The rows are grouped in 4 different ways at once. Each group adds its own fixed numbers to the row, and there is some noise. The rows also spread widely along 10 directions, which tell nothing about the answers.
In the rows, 128 means zero.
Some rows, each with its group in each grouping after it:
[151 144 168 128  91 156 164 121 107  98 111 117 126 120 117 159 161 108
 158  99 144 110  93 107  89 153 111 116 162 113 106 117 114 178  90 138
 125]
X z160 F Luri
[158 159 157 134 126  78 166 119 145 117 101 102 141 137 149 128 134 135
 122 136 128 124 134 116 137 144 146 176 105 150 140 115 104 103 124  90
 124]
P z536 J Ker
[136 107 176 142 128  98 138 107 133 104 147 126 147  97 100 126 129 106
 144 139 167 132 114 135 108 146 166 153 164 101 121 159 133 158 104 135
 121]
R z723 S pafut
[112 111 112 122 127 108  97 123 153 120 117 141 145 135 158 115 129 129
 121 161 140 113 158 154 150 141 130 160 127 147 131 136 124 108 141 108
  95]
D z882 S refa
[150  98 175 135 122  78 131 113 153 129 175 119 125 110 151 160 106 141
 167 145 127 127 109 115 143 132 173 194 153 107 107 146 144 148  91 115
  57]
P z882 F pafut
[173 147 167 115 110 116 146  98 111 105 118 127 123 130 110 107 147 107
 146 125 172 121 129 108 114 120 139 125 138 107 128 138 134 139 121 156
 115]
T z536 N gopof
[143 168  99  89 119 108 117 149 123 130 112 170 100 133 143 100 182 132
 131  93 123 141 105  88 164 121  94 129  94 136 117  99  96 134 116 118
  89]
T z31 C Ker
[145 156 113  95 120  99 107 151 101 125 100 149  91 147 144  97 160 136
 135  86 124 146 115  71 145 117 119 119 101 140 131 105 120 125 121 117
 114]
D z723 N bube
[130 174 152 113 131 140 154 115 128 105 107 122 152 125 140 162 199 113
 147 130 156 136 111  98 126 132 108 146 150 135 114 129 112 153 117 126
 114]
X z160 C bube
[131 147 152  88 138 141 107 146  78  98 102 127 123 146 121 101 159 102
 139  95 150 145 105  72 110 120 123  99 152 128 140 139 145 138 120 148
 143]
R z31 J refa
[131 143 131  79 132 125 104 130 113 108 114 160 114 127 128  84 171  95
 123 108 155 121 125 121 128 116 127 116 126 119 135 141 135 137 115 127
 119]
T z536 G Luri
[130 102 131 151 110 105 122 156 134 138 130 161 120  99 130 141 132 115
 127 110 105 102 114 127 113 181 143 158 125 119 103 104  99 157  76  79
 114]
R z160 G gopof
[ 98 157 149 115 146 146 116 136 129 111 117 155 152 100 130 137 201  98
 137 138 161 121 125 111 115 148 126 146 152 117 117 147 122 149 110 102
 125]
R z536 N bube
[107 109  81 103 137 105  89 173 100 113 113 146  86 150 171 136 131 142
 119  75  80 144 127 104 128 156 104 117 141 168 140  99 136 144 109  87
 133]
X z536 C pafut
[156 180 140  83 125 110 141 114 160 126 125 151 113 115 151 126 220 121
 143 122 145 132 106  98 179  93 121 163  96 127 114 133 111 150 104 110
  75]
T z723 F bube
[ 96 166 127 112 152 148 101 129 134 119  91 148 183 139 140  86 183  92
 113 171 182 109 148 121 134 132 112 139 121 134 140 141 117  90 157 124
 116]
T z31 C refa
[113 146 124 116 124 153 108 150  79 106  97 139 135 162 139 125 141 124
 136 113 149 144 131  72 115 150  97  95 159 136 124 114 135 121 146 148
 124]
T z160 N bube
[124 117 149 132 107 160 101 140  90 126  89 114 143 155 137 111 117  97
 133 135 157  76 131  93  78 151 132 108 136 119 148 116 147 106 126 127
 135]
T z723 J gopof
[108 146 118 115 135 129 103 140  98 103 117 154 139 139 134 122 156 130
 140 111 150 156 117  90 128 146 103 116 157 135 122 129 129 134 139 144
 110]
X z31 C bube
[151 158 141  95 131  92 132 145  96 108 126 137 110 134 131 130 157 145
 152  80 123 170 100  60 147 125 118 128 141 136 114 117 127 143 112 132
 101]
R z31 N Luri
[106 138  96 122 123 123 105 192 107 145 106 160 111 140 170 153 154 145
 134  85  91 130 102  51 135 172  94 135 116 156 113  73 107 125 106  79
 107]
P z723 G gopof
[126 118 135 120 131  98 116 142 131 119 129 121 122 143 176 164 126 152
 139 121 107 144 125  95 153 140 137 164 142 156 130 121 141 126 120  95
  89]
P z723 J bube
[111 121 140 165 115 134 117 131 112 120 117 154 157 121 104 110 118 111
 129 138 167 115 131 122  96 183 127 127 145 110 114 127 104 122 137 142
 130]
T z882 J pafut
[117 145 166 128 133 126 129 127 121 114 126 127 169 126 124 132 136 114
 144 149 165 132 117  97 121 153 142 149 161 118 127 141 128 124 125 126
 111]
T z31 J Ker
[129 144 147  98 119 151 106 109 123 122 120 111 151 152 165 141 156 129
 162 155 162 110 133  90 138 116 110 149 133 124 123 144 158 106 141 140
  69]
R z536 J Luri
[176 133 157 129 100  70 155 112 136 128 131 128 122 124 137 138 127 139
 146 120 126 127 118 104 148 136 151 170 116 132 115 116 111 135  97 110
  84]
D z31 G gopof
[124 152 168 112 125 128 121 152  89 141 113 114 148 136 143 161 154 113
 167 115 141 122  92  25 103 143 135 139 148 119 121 113 138 130 100 119
 114]
D z882 G gopof
[132 152 133 132 138  90 137 169  68 106  99 110 131 163 138 150 124 154
 132  71 105 185 112  33 126 166 114 115 157 168 131  94 127 123 134 122
 141]
R z31 C bube
[127 131 109 107 139  95  83 156 102 127 127 166 107 147 133  84 126 138
 126 100 134 167 118  81 153 135 129 121 124 127 127 125 133 119 139 140
 101]
T z160 J bube
[134 145 155 113 130 124 123 141 106 137 103  93 139 151 159 139 148 112
 145 129 129 109 111  61 109 125 130 144 124 130 134 109 139 115 109 111
 115]
R z160 C pafut
[113 122 144 142 113 142 126 160 103 113 103 148 122 109 123 141 152  98
 128 103 127 105 118 114  86 174 135 120 155 125 127 107 109 161  89  88
 150]
T z723 N bube
[144 172 148  89 123 149 151 120 109 103  78 100 119 142 152 141 201  96
 135 104 136 100 116  97  98 116 104 121 123 147 144 111 123 148  99 107
 152]
X z536 C pafut
[102 159 121 135 116 173 125 125 113 114  76 120 179 168 152 133 144 125
 126 160 171 107 152  96 119 166  80 121 136 146 129 111 115  82 177 137
 120]
T z882 J Ker
[112 143 143 133 129 122 135 136 139 123 122 123 159 126 163 171 154 134
 144 143 128 119 129 105 132 158 117 172 147 145 115 116 120 124 119  94
  90]
P z536 C Luri
[102 149 109 117 119 163 105 147 112 100  83 169 135 134 122  88 176  97
 110 114 151 110 133 137 116 155  92 100 130 140 126 125  99 136 132 121
 146]
D z31 F refa
[136 119  99 106 124  71  91 141 130 122 137 170  95 132 136  73 117 145
 123 104 125 155 130 128 162 136 136 140 113 128 128 134 126 127 127 122
  95]
D z536 F Ker
[112  84 121 139 108 110  90 137 132 130 122 145 125 123 144 104 101 112
 125 140 133  89 139 160 107 158 152 148 134 119 135 123 124 128 109  95
 108]
D z723 C Ker

New rows, each followed by its group in each grouping:
[110 118  93 117 122 122  93 177 121 138  98 138 113 152 187 142 132 142
 121 110  90 105 130  93 135 158 105 135 114 166 139  83 127 108 117  74
 111]
P z723 S gopof
[ 99 108 121 106 144 118  46 172 100 148 143 166 124 137 145  78 114 117
 139 126 142 134 113  76 132 132 152 126 135  97 132 140 163 112 122 131
  86]
T z160 F bube
[108  99 119 125 114 132  96 162 110 113 117 160 106 123 127 112 132 107
 126  98 123 120 117 129 107 164 129 115 152 128 125 125 122 161  99 106
 133]
D z723 F refa
[137 138 119 102 125 137 134 104 146 101  92 119 135 150 169 146 175 126
 116 142 138 108 154 141 152 129 100 148 120 167 133 128 129 125 138 104
 111]
R z723 J gopof
[151 166 120 115 106 123 135 134 110 135  76  98 132 186 182 135 143 154
 130 124 124 120 139  56 154 126 100 137  88 170 140  86 125  75 154 112
  98]
T z723 J bube
[133 106 114  98 105 130 102 131 132 106 133 156  99 125 155 127 144 128
 139 108 115 106 122 153 139 134 115 130 140 131 120 128 133 158  96 110
  82]
X z31 F Luri
[123 135 153 109 133 127 116 138 127 122 120 127 127 118 149 148 170 112
 140 122 132 118 113  99 125 131 142 153 136 130 128 133 134 149  99  93
 113]
R z723 J bube
[106 148 157 102 134 151 106 148 112 129 119 138 145 120 134 133 169  98
 152 134 161 117  96  74 110 137 134 137 149 107 130 134 135 139 102 113
 117]
T z723 J Ker
[115 140 140 106 145 128 124 135 122 113 110 136 139 128 140 122 170  99
 123 127 142 124 122 111 120 137 128 140 133 132 126 134 124 138 108 107
 135]
R z160 G pafut
[147 154 126 101 127 119 133 131 140 102  90 164  95 102 113  85 199  87
 104  93 129 108 121 165 115 133 124 129  95 134 137 126  85 163  91  91
 164]
X z536 J refa
[131 128 121 131 106 130 101 163  91 133 110 156 105 126 120 104 142 118
 139  86 125 122 105  83 101 157 111 113 121 113 114  99 115 139 108 129
 119]
R z536 C refa
[134 103 118 100 113 106 102 124 110 105 115 132 112 158 158 115 108 132
 127 116 126 120 147 131 136 131 128 128 137 146 135 126 143 118 133 125
 101]
D z882 G Luri
[114 120 119 154 131 107 112 131 124 108 106 162 155 132 102  67 100 114
  95 144 167 135 152 159 118 179 134 125 133 121 132 135 102 104 158 138
 143]
T z160 J Ker
[116 144 128  82 123 166 110 141  99 107  98 133 121 157 159 122 165 105
 137 118 143 116 115  93 114 121  96 108 142 129 129 118 136 132 119 129
 120]
P z160 G Ker
[150 167 147  87 136 103 141 129 145 119 105 133 122 121 148 126 195 105
 128 117 125 114 115 112 148 113 136 156 109 146 134 129 114 149  89  81
 119]
D z31 F gopof
[168 123 171 130  81 148 163  89 104  90 100 116 136 139 105 112 125  94
 133 125 172  94 133 145  90 139 125 106 148 109 123 127 118 141 122 164
 126]
T z160 G Luri
[109 136 130 124 138 130  84 138 138 140 133 170 147 106 128 100 166 106
 146 146 166 104 112 107 124 143 134 149 123  94 116 143 124 125 116 123
  90]
X z882 F gopof
[114 122  82 114 143  94  96 171 135 128 104 148 115 152 173 108 134 145
  99 114  87 141 145 118 169 154 112 145 106 170 131 105 117 108 134  80
 110]
R z160 F refa
[131 118 121 147 107 139 140 131 120  97 110 161 129 125 108 129 138 114
 115 109 140 125 134 148 115 183 104 108 160 133 109 121 101 165 122 133
 136]
T z160 F gopof
[146 137 138 106 137  95 130 136 121 112  93 102 123 148 152 108 135 117
 113 118 120 115 136 111 127 129 142 140 116 145 151 121 129 111 121  95
 140]
R z882 F Ker
[122 144 175 129 127 152 134 125 104 109 103 114 167 137 122 127 145  92
 143 154 177 117 128  96  94 144 135 126 168 111 131 138 135 125 127 141
 131]
T z160 N refa
[139 132 160 153 120 114 151 115 105  97  91  91 157 149 134 141 118 121
 121 130 144 124 152 113 100 163 134 137 156 148 142 125 132 115 142 121
 147]
R z536 C bube
[111 172 139  92 125 173  93 160 106 132 109 174 124 113 122  96 210  89
 153 102 160 101  83  72 105 123 100 109 116  91 110 122 111 142 103 136
 109]
P z882 F Luri
[125 147 149  95 123 149 141 113 133  93 116 147 131 102 132 151 203  92
 141 117 151 107 113 141 114 133 113 138 153 123 113 139 110 175  94 110
 123]
X z882 G Luri
[143 108 124 109 130  71 111 124 125  92 135 164  88 117 115  95 128 125
 114  91 127 162 136 159 144 137 155 135 141 138 134 153 127 166 115 119
 132]
D z536 J bube
[125 113 141 134 111 130 122 154 105 119 140 147 120 120 131 168 130 129
 152 100 121 136 107  85 115 175 123 128 177 122 109 120 139 169  95 118
 105]
T z536 F gopof
[ 98 141 119 121 131 111  84 134 133 135 146 187 154 117 127 100 149 135
 150 142 173 150 123  99 153 153 118 156 131 107  99 146 122 114 144 143
  65]
D z536 G Luri
[109 155 114 105 105 180 116 157 105 120  79 134 117 141 159 136 179 107
 133 104 121  82 115  99  96 154  85 106 123 137 132  95 115 137 104  92
 138]
X z536 F Ker
[144 143 130 132  88 148 120 156 104 145 118 151 112 126 138 155 159 136
 164  92 117 108  91  59 121 158  95 131 116 120  96  86 105 146  93 117
  84]
R z31 J gopof
[109 115 118 137 119 124 121 184 101 120  92 157 104 107 120 129 142  91
 104  74  93  97 111 128  76 190 130 110 141 136 133  85  88 167  75  65
 180]
T z882 C Ker
[152  95 129 105 106 104  97 103 136 121 142 125 119 157 166 103  98 146
 143 150 147 115 147 133 162 110 142 146 129 122 132 143 165 104 141 145
  48]
T z723 F Luri
[ 59 150 113 118 147 171  90 173 130 137 118 177 165 109 148 146 189 102
 137 152 149 115 117  97 121 174 101 141 156 119 107 121 110 137 111  89
 110]
T z160 N Ker
[154 149 157 104 117 140 137 112 101 102 100 123 130 144 117  96 160  97
 138 119 168 127 116  98 113 116 118 114 132 112 123 135 128 131 126 161
 127]
R z160 G refa
[162 139 120 107 115  82 115 130 126 126 124 142  90 136 152 102 141 147
 136  96 117 138 120 101 155 118 133 144 101 131 129 120 129 128 114 117
  88]
X z536 F bube
[102 110 128 117 146 112  79 153 103 123 127 145 136 139 142 107 117 113
 127 129 141 139 131 102 122 144 148 130 158 123 139 136 152 123 129 124
 111]
T z160 C bube
[146 157 154 111 120 119 117 164 102 148 111 126 112 135 148 135 155 125
 156  96 117 113  92  40 113 134 129 139 109 123 129  98 129 124  92 105
 111]
P z536 J gopof
[141 132 138 109 128 114 132 122 138 106 122 130 123 127 141 126 163 123
 131 122 138 136 124 122 150 126 127 146 135 134 123 141 128 147 116 120
 106]
R z723 F refa
[152 154 140  96 120 111 137 131 111 124 122 113 118 154 166 164 161 142
 154 109 121 152 111  56 156 115 113 143 139 145 118 109 137 140 117 128
  79]
T z160 C bube
[127 132 140 110 109 160 114 112 123 119 106 142 143 133 143 115 160  92
 134 151 169  80 141 127 110 135 117 127 131 115 128 134 136 125 121 128
 106]
T z536 G gopof
[127 141 151 120 133 128 120 125 110 112  84  93 155 156 156 117 131 109
 132 152 151 103 145 100 104 134 135 136 135 139 152 122 136  89 138 116
 135]
X z882 N refa
[118 155 135 110 147 135 117 143  95 106 100 127 147 147 133 126 164 115
 131 111 150 141 121  69 119 143 109 114 150 137 130 131 138 125 139 136
 137]
R z882 F gopof
[115 111 143 118 120 142 119 116 123 105 129 137 143 120 138 147 142 109
 145 140 152 114 126 129 115 151 125 143 167 114 112 142 132 148 115 124
 105]
R z882 G Ker
[140 148 110 105 143  91 121 129 124 104  90 143 114 139 137  85 171 118
  97 104 134 141 142 128 145 122 124 130 102 154 144 124 113 123 137 110
 140]
R z723 C bube
[110 110 120 121 118 132  84 169 108 137 121 139 120 145 161 123 117 128
 137 118 113 114 126  86 124 155 126 130 138 129 131 113 148 118 113 104
  98]
T z536 F refa
[163 110 138  96 118  82 129 104 152 104 147 138  92 121 153 125 142 130
 128 118 120 133 138 154 167 110 153 159 136 134 131 150 144 162 101 109
  83]
T z536 F bube
[174 151 139 133  95 105 156 140 118 129  95 142  99 124 119 122 155 120
 123  83 115 108 114 100 115 155 122 129  95 137 124  89  89 146  94 101
 137]
T z536 J gopof
[127 149 177 107 138 136 121 168  83 125 120 115 129 124 129 151 166 100
 166 101 130 138  81  33  92 136 139 129 164 108 118 119 141 156  79 118
 129]
R z160 N refa
